The rows are grouped in 4 ways, from coarse to fine. Each group lies inside one group of the grouping before and may be the whole of it. The rows also spread widely along 15 directions, which tell nothing about the answers.
In the rows, 128 means zero.
Some rows, each with its group in each grouping after it:
[156  92  74 154  59 106 150 191 151  66  95 151 157 127 100 118 132 238
  86 114 150 143  96 127 165 110 143 144 150 166 134  82 110 145 145 120
 147 114 129 114 135]
tuto Q_401 Gusa Q_871
[127 104  40 114 130 117 162 132 147  92  79  92  98 131 112 151 108 105
 112 112 176 101  99 189 133 118 158  88 116 172  96  97 154 131 139 155
 153 104 163 166 143]
Vure Q_568 Lala Q_165
[106 150 127 124 116 130 171 139 141 147 137 146 187 115 119 148 161 123
 120 106 137 101  90 142 124 156 105 109 112 181 107 115 116 173 106 122
 134  85 123 147 135]
tuto Q_401 Gusa Q_504
[141 120  64 128  72 127 196 153 153  71 132 163 129 100  63 129 154 166
  71 111 142 137  69 126 134 141 126 146 143 200  86  85 118 138 118 129
 149 123 112 106 107]
Vure Q_568 Lala Q_432
[104  44 149 174 111 150 118 104 107 201  60  83 180  83 146  41  96 125
 159  77 154 105 126  75 110 129 149 118  63 106  90 141  64 220  99 146
  91 122 177 125 164]
Vure Q_568 Rari Q_438
[124 122 108 101 107 153 101 163 132  64 147 150 116 125 142 149 130 154
 103 127 142 126 118 133 176 126 141 112 161 141 114 112 134 115 129 122
 130 113 111 135 141]
Vure Q_568 Kebe Q_37
[122 128 105 140 143 140 177 129 125 132 146 112 124 137 105 137 142 145
 115 113 175 115 107 131 139 104 113 110 115 167 106 118 125 103 120 135
 138  93 184 151 187]
tuto Q_799 Pagek Q_620
[106 146 115 133 128  96  85 170 130 104 140 106 133 146 170 141 138 119
 133 109 115 145 130 161 127 137 158 104 143 177  82 139 167 135  89 125
 102 102 122 116 139]
Vure Q_193 gaked Q_909
[129 148 159 148  92 100 116 151 119 162 139 138 187 144 173  97 141 115
 150 101 123 147 110 158  89 130 151 117  98 173 107 111 142 191  77 105
 115 118 156  85 132]
tuto Q_799 Pagek Q_831
[188 161 172 179 135 127 124 114  78 137 198 120  97 144 152 105 136 123
 122 118 142 145 151 107  70 135 110 116  75 164 133 190 180 173  91 105
  85 135 195 151 125]
Vure Q_510 sito Q_955
[ 98 147 131 183 163  96 129 125 115 156 156 102 136 127 133 133 107  99
 109  81 107 117 158 123 130 158 117 134 133 147  84 143 161 153 102 132
 104 116 108 147 180]
Vure Q_193 gaked Q_310
[155 157 127 144  93 101 134 153 125  94 136 132 168 115 152 140 124 134
 124 109 134  94 118 173 137 129 151 100 135 173 137 122 150 182 112 105
 106 135 150 139 146]
tuto Q_401 sop Q_772
[109 101 118 160 108  89 142 134 113 142 126  86  76 123 105 106 105 116
 141 104 121 129 118 150  92 142 153 147 119 160  81 126 131 136 106 128
 131 156 148 107 130]
Vure Q_568 Kebe Q_37
[147 123 107 185 125 101 141 165 131 114 159 110  93 163 109 106 131 186
 101 108 122 170 138 103 111 132 118 156 133 171  89 128 165 127 113 128
 131 116 135 113 146]
Vure Q_568 Lala Q_432
[127 125 158 106 109 184 150 132 140 134 152 121 119 137 131 118 138 126
 150 122 148  85 100 137 123 162 102 108 107 138 106 114 129 153 127 118
 147 108 155 146 126]
tuto Q_799 Pagek Q_620
[153 113  95 108  77 148 132 160 127 100 135 166 113 141 118 148 127 159
 103 136 151 131  82 148 125 137 125 155 145 158 131 110 145 165 132 104
 190 127 110 138 128]
Vure Q_568 Lala Q_165
[112 124 125 112 101 126 108 149 117  85 152 178 128 174 154 154 141 156
  82 110 148 148 117 162 161 119 141  87 123 140 131  90 166  95 148 139
 154  84 129  98 113]
tuto Q_401 Gusa Q_871
[173 129  96 167 122 139 175 153 152 109 143  97  97 140  92 135  97 163
 117 117 148  81 119 138 141 146  98 150 155 148 115 110 161 162 149 111
 168 134 141 180 183]
Vure Q_193 gaked Q_310
[151 109  73  78 119 189 104 142 120  92 107 117  70  98 125 119 108  72
 122 147 162 138 100 128 103 148 132 155 122 138  84 147 148 184  83 104
 132 152 112 192 119]
Vure Q_568 Rari Q_438
[ 86 115  72 118 106  96 141 132  98 119 124 153 131 148 126 183 138 117
  64 103 151 135  75 185 124 126 149 113 137 189  94 127 173 118 121 153
 175  89 126 103 152]
tuto Q_401 sop Q_772
[117 135 154 119 124 125 112 114  81 114 157  97  71 122 148 154 101  88
 149 122 148  86 134 180 120 129 148 102 123 135 137 161 146 123 121 107
 111 160 172 163 143]
tuto Q_401 Gusa Q_504
[134 100 123 185 111 101 147 130 129 107 119  80  83 126 106  80  88 142
 118  87 120 121 156 129 121 156 137 131 107 134  98 114 147 142 136 138
  97 151 152 132 115]
tuto Q_799 Pagek Q_831
[ 49 124 156 148 107 118 168 119 117 123 173 141 161  85  93 172 161 161
  94  81 105  69 101 113 173 172 112 109 161 176  96 153  82 104 135 150
 111  91 101 111 150]
Vure Q_193 gaked Q_310
[127  98 113 141 115 125 136 157 148 130  87  69 127 118 129  73 114 130
 167 107 148 122 121 138 115 124 151 118 101 144  80 100 110 158  95 119
 101 132 173 128 137]
tuto Q_401 Gusa Q_871
[108 131 139 170 113  55 132 115  88 131 158 148  89 146 112 150 111 119
 113  99 124 145 147 170 112 129 149 133 103 147 157 118 139 105 135 115
 134 144 134 126 106]
Vure Q_193 gaked Q_310
[ 98 123 176 142 112 122 122 137 110 138 158 104  98 127 130 119 117 128
 155 110 111 105 138 138 120 159 126 130 125 128 113 137 121 133 118 108
 113 145 133 129 124]
tuto Q_401 Gusa Q_504
[120 153 137  89 126 180 156 114 135 115 161 125 134 127 144 136 139  75
 131 111 163  79  95 169 140 137 126  67 113 154  86 100 152 132 113 131
 129 104 174 133 147]
tuto Q_799 Pagek Q_831
[102  77 173 190 106 101 114 105  73 194 120 103 127 132 146  93  75 138
 143  85 134 111 146 128 110 127 144 145  97 105 141 144 114 166 132 121
 131 150 169 119 174]
tuto Q_799 Pagek Q_831
[125  94  91  92 130 184 150 112 142 170  74 104 136 117 128 109 122  62
 157 119 189  98  75 150  88 145 125 103  62 144  86 112 120 202  99 127
 160  96 166 178 129]
Vure Q_193 gaked Q_909
[ 45  73 161 127 113 124  85  78  43 201 129 106  82 166 178 149  83  54
 113  86 134  98 101 190  84 163 153 107 103 117  82 175 192 149 131 162
 182 119 147  85 152]
tuto Q_401 Gusa Q_504
[118 122 137 158 133 106 121 138 131 137 119 108 147 146 154 119 102 127
 133  93 131 104 152 151 142 139 135  99 109 124 123 103 149 158 133 129
 118 109 140 145 150]
tuto Q_401 sop Q_772
[143 166 119 150 143 121 125 155 112 114 193 145  93 140 112 150 116 125
 103 126 125 151 142 123 134 131 105 180 164 145 117 129 164 127  98  83
 139 148  96 161 176]
Vure Q_193 gaked Q_310
[ 93 182 168 153 148  78 157 150 134 170 199 149 165 136 119 135 155 126
 159 111 110 142 146 134 141 110 118 134 133 158 124  75  96  92  83  84
 111 115 126 110 168]
Vure Q_510 sito Q_955

New rows. What belongs after each?
[144 192 126 101 140 138 189 167 165 120 213 106  65 156  90 147 145  99
 173 153 133 107 103 179 116 133  99 140 161 175  82  68 156  84  93  73
 164 143 149 137 156]
Vure Q_510 sito Q_955
[ 82 106 136 123 118 109 127 128 110 136 121 110  82  92  97 127 108 102
 152 120 117 126 139 133 107 167 130 167 110 131 132 144  80 135 107  98
 105 159 101 182  94]
tuto Q_799 Pagek Q_831
[ 80  64 139 174  88  81 152 145 119 168  99 136 143 139  92 118 139 213
 122  96 126 142 113 109 113 151 119 152  89 148 147 124  69 138 149 136
 153  92 121 121 101]
tuto Q_401 Gusa Q_871
[154 139 143 118 126 153  98 158 118 107 152 115  78 125 135 109  95 112
 155 139 135 132 153 128 124 137 120 162 130 107 132 125 137 155  98  68
 112 173 121 182 133]
tuto Q_401 Gusa Q_871
[ 82 126 146 112  85 152 134 166 128 149 167 160 174 141 136 122 183 157
 115 112 120 149  64 116 123 145 117 140 148 182  58 115 121 132  79 123
 153  83 115  52 150]
tuto Q_799 Pagek Q_620
[ 91 100 169 153 147 138 115 129 128 144 117  92 156 105 145  63 118 131
 161  85 140 122 169  90 159 115 141  93  86  99  99 103  73 125 100 126
  53 116 166 126 149]
tuto Q_401 Gusa Q_871
[119 112 112 109 175 147 121 157 139 137 121 113  91 159 118 102 161 142
 162 144 177 205 147  93 101 108 108 129  52 138 127 121  89  94  90 110
 105  77 161 199 100]
tuto Q_799 Pagek Q_831
[115  97  98 139 120 131  87 132 102 107 124 159 127 145 158 130  96 131
  69  97 147 151 134 130 163 114 150 120 134 115 109 105 167 135 134 145
 148 110 111 112 164]
Vure Q_568 Kebe Q_37
[ 86 113 110 160  99  75 146 102  97 106 127 125 142 112 135 163 122 124
  79  73 129  88 110 174 140 139 170  73 127 187 106 145 149 131 144 174
 114 107 151  95 139]
Vure Q_568 Lala Q_432
[ 93  87 195 148  77 113  91 133  49 198 159 160 127 157 152 120 147 169
 139 118 135 170  97 115  70 124 133 164  90 144 147 183 104 149  99 102
 157 123 153  81 127]
tuto Q_401 Gusa Q_871
[124 154 156 144 173 143  82 119 104 149 158 125 136 144 185  98  91  64
 129  97 136 144 186 124 138 123 128 114  99  92 109 111 172 154  88 108
  88 127 135 155 172]
tuto Q_799 Pagek Q_620
[128 124 139 162 139 135 132 159 141 130 157 127 114 145 110  87 108 152
 118 104 117 152 161  90 149 138 100 166 134 103  96  79 136 127 109 100
 124 135 102 130 156]
tuto Q_401 sop Q_772
[ 83 111 114 119 155 142 156 141 140 121 129 104 117 126 102 135 159 150
 131 113 159 127 121 110 145 128 113  98 101 155  97 125  90  83 117 143
 108  73 153 162 134]
tuto Q_401 Gusa Q_871
[127 129 170 150 109 127 133 128 114 123 155 114 119 115 132 101 106 133
 153 106 135  99 147 137 145 121 139 119 120 120 135 109 108 128 121 100
  98 158 167 131 149]
tuto Q_799 Pagek Q_620
[ 94 134 153 128 117 128 117 129 100 159 175 163 130 139 138 130 130 103
 119 107 118 146 117 131 116 140 127 149 129 139 100 116 138 139  93 109
 149 128 103  96 144]
Vure Q_568 Lala Q_165
[125  65 108 156 137 143 139 100 108 116 126 129  45 165  97  99 105 148
  82  99 169 159 145 104 126 129 119 113  66 104 114 104 148  90 166 167
 152 102 161 135 100]
Vure Q_568 Kebe Q_37
[ 96  70 115 108  84 172 142 129 149 168  81 134 154 123 121 122 109 115
 131 103 143  75  69 144 125 185 113 137 115 121  91  92 116 209 141 133
 202  99  97 134 128]
Vure Q_193 gaked Q_310
[ 83 112 129 160 153 111 136  88 109 124 138  93 105 118 133 103 100  79
 106  66 133 111 160 136 146 129 158  75 101 130  67 110 149 100 120 168
  80 122 162 100 147]
Vure Q_568 Lala Q_432
[ 89 131 142 167 148 108 195 112 135 166 166 139 114 141  70 123 121 132
 114  91 127 122 146 120 141 145  88 149 105 124 121  68 109  91 139 123
 150 114 119 142 145]
tuto Q_799 Pagek Q_620
[101 137 171 170  94  74 168 100 100 149 177 187 146 123 102 145 116 138
 108  85 121 103 135 156 149 124 134 121 113 134 171  76 100 113 155 117
 148 141 130 100 131]
Vure Q_568 Kebe Q_37
[115 101 145 141 110 128 129 138 105 184 129 120 109 161 129 125 115 136
 146 122 145 127 106 144  88 144 112 154 102 132 128 132 135 166 122 107
 180 121 141 142 143]
tuto Q_401 Gusa Q_504
[104 127 121 117 115 147 113 125  87 113 169 167  77 107 105 137  99  89
  79 117 119 153 129 116 130 160 112 194 150 118 107 134 147 133 101  95
 139 169  64 148 131]
tuto Q_799 Pagek Q_831
[104 145 161 122 102 118 125 132  89 100 205 163  88 153 128 134 148 125
 102 111 132 158 119 152 132 113 143 114 129 151 104 109 153  63 107 115
 125 136 151  63 117]
tuto Q_401 Gusa Q_871
[ 99  59 140 201 116 104 124 129 110 144  98 118 170 152 142 124 116 229
  87  72 140 103 146  95 164 142 119  93 100 124 148 149 119 150 182 175
 129  59 148 137 160]
tuto Q_401 sop Q_772
[ 62 135 200 163 160  98  86 133  82 155 197 116 103 156 156 140 140 151
 141 105 104 151 181 105 135 137 119 125 120 128 132 175 120  72 111 123
  85 103 131 132 151]
tuto Q_799 Pagek Q_620
[ 84  70 122 141 136 151  95 102  86 124 105  93 121 126 167 123  94 114
  88  78 155  93 134 126 156 138 149  77 114 113  81 163 161 139 137 176
 108  96 157 128 174]
tuto Q_401 sop Q_772
[156 162 187 181 141 116 113 160 122 180 179 151 158 178 156  89 141 157
 143 112 114 180 166  91  88 143  87 154  78 131 142 120 150 185  91  85
 118 105 126 143 127]
tuto Q_401 Gusa Q_871
[121 104 142 166 138 141 160 132 130 171 131 105 169 130 126 113 157 187
 146 105 160 111 115  84 119 122 105 104  86 167 119 153  84 158 119 140
 119  68 183 152 172]
Vure Q_568 Lala Q_432
[123 165 132 111 114  99 114 173 117 117 179 125  96 171 150 129 148 111
 159 137 138 175 111 187 104  89 161 130 138 178  96  96 158  84  71  88
 133 138 168  83 147]
tuto Q_799 Pagek Q_620
[114 116 126 166 130 130 179 118 132 176 111 115 204 122 129 133 149 157
 119  90 159  85 101 118 120 144 103  93  83 178 123 145 107 190 130 153
 130  57 171 168 171]
tuto Q_799 Pagek Q_831
[148 116  69 200 113  72 205 127 133 117 123 111 117 137  71 135 106 167
  86  86 159 108 114 160 138 109 134 125 126 179 121  87 149 122 157 142
 160 122 175 131 175]
Vure Q_193 gaked Q_909
[179 147 155 172 109  84 101 139  97 103 151 146 126 170 171 112 104 148
 126 108 152 151 169 167 125  90 159  93  84 128 184 103 168 143 135 101
 106 141 190 132 122]
tuto Q_401 Gusa Q_871
[ 85 107 103 114 132 135 163  89  95 133 141 159  95 119  90 151 100  80
  82  99 166 112 115 155 155 118 128 129 118 112 117  83 129  89 135 128
 165 136 127 137 157]
tuto Q_401 sop Q_772
[ 93 113  90 172 132  47 140 138 135 110  93 135 146 125 110 100 120 124
  91  73 121 178 162 139 138 126 160 113  85 147 106  68 125 114 111 146
  84 110 113 113  92]
tuto Q_401 sop Q_772
[ 87 133 112  92 135 133 120 135 103 173 123  91 142 137 170 165 133  73
 166 128 168 101  76 194 100 108 154 104 129 181  89 155 140 147  79 120
 151 101 181 143 205]
tuto Q_799 Pagek Q_831
[106  98 142 157 116  84  81 141  76 149 122 102  76 144 144 120  96 126
 140 115 120 160 149 142  83 142 149 163 104 131 133 172 141 150 106 107
 120 152 129 144 118]
tuto Q_401 Gusa Q_871
[145 137  85  89 109 156 121 143 122  95 136 144 115 125 145 146 115  89
 113 130 167 119  90 173 136 109 151 115 143 154  97  99 162 150 104 112
 158 134 142 134 162]
Vure Q_568 Kebe Q_37
[122 109  66 122 128 110 136 160 123 112  90 115 137 111 114 119 152 135
 120 123 170 173 101 126 109  99 150 128 100 185  97 133 104 135  73 122
 101 105 155 152 136]
tuto Q_401 sop Q_772
[146 120 130 159 130 134 109 102  61 160 156 148 118 121 144  95  83  85
 103 100 164 158 138 116 114  80 150 156 110 114 116 127 149 159  82  99
 127 172 164 115 199]
Vure Q_568 Lala Q_165
[119 139 104 118 105 125 170 147 122 149 129 115 143 105 109 145 137 108
 138 122 149 101  72 162 100 133 128 144 134 189  95 132 120 171  85 102
 149 131 147 144 166]
tuto Q_401 Gusa Q_871
[118 168 164 119  96 109 156 180 155 149 167 133 164 129 121 110 173 132
 183 126 109 134  96 150  98 142 124 138 124 184  96  87  98 149  64  75
 121 128 131  97 116]
tuto Q_401 sop Q_772
[119 152 131 154 135  88 151 150 116 148 159 159 146 138 106 140 162 161
 126 123 140 175 133 116 108 116 109 151  94 175 157 126  97 120  97  98
 119 101 133 162 128]
tuto Q_799 Pagek Q_620
[117 113 126 146 142 120 120 109  94 129 135 139 125 120 136 134 124 126
 104 107 156 135 147 114 134 124 129 105  88 135 144 147 120 131 122 131
  99 103 147 166 130]
Vure Q_510 sito Q_955
[ 93 117  99 150  98  54 140 150  89 119 129 122 100 113  95 151 144 140
 108 114 120 163 103 152  88 134 153 162 129 202 110 165 118 118  88 117
 116 140 123 120 114]
tuto Q_401 sop Q_772
[119  81 158 166 130 146 136 129 116 117 155  95  61 120  90  89 107 186
 140 109 134 121 164  71 149 135 112 146 118 102 123 134  83  94 142 120
 103 145 148 150 135]
Vure Q_568 Lala Q_165
[ 79 124 110  63  89 120 108 142 101  81 117 170 145  55 122 131 164  83
 129 126 148 164  94 142 132 108 180 121 113 169 111 122  54 111  51  93
  65 149 116 118  80]
tuto Q_401 sop Q_772
[115  65 122 128 134 163 116 133 123 155  92 100 124 124 136  84 114 148
 163 117 184 132 124  99 137  90 142 113  85 108 113 110  72 133 114 128
 127 108 184 147 168]
Vure Q_568 Kebe Q_37
[131 103 133 136 142 190 134 109 110 119 156 134  71 130 105  81  81 103
  92 101 158 133 153  92 159 127 102 147 117  67  90  80 147 113 126 115
 133 155 131 139 158]
tuto Q_401 Gusa Q_504
[ 72 134 168 157 138  88 118 168 140 152 152 104 152 130 133  86 146 149
 174  99 103 164 161 109 139 117 140 134 121 142  93  93  76  92  77 105
  70 117 133  97 145]
tuto Q_799 Pagek Q_831
[ 64  80 131 104 144 128  98  95  65 153 104 101  77 104 135 137  97  73
 154 118 174 123 134 150 121 103 161 116  87 107 134 156  84 100 107 119
 108 144 168 171 145]
tuto Q_401 Gusa Q_504
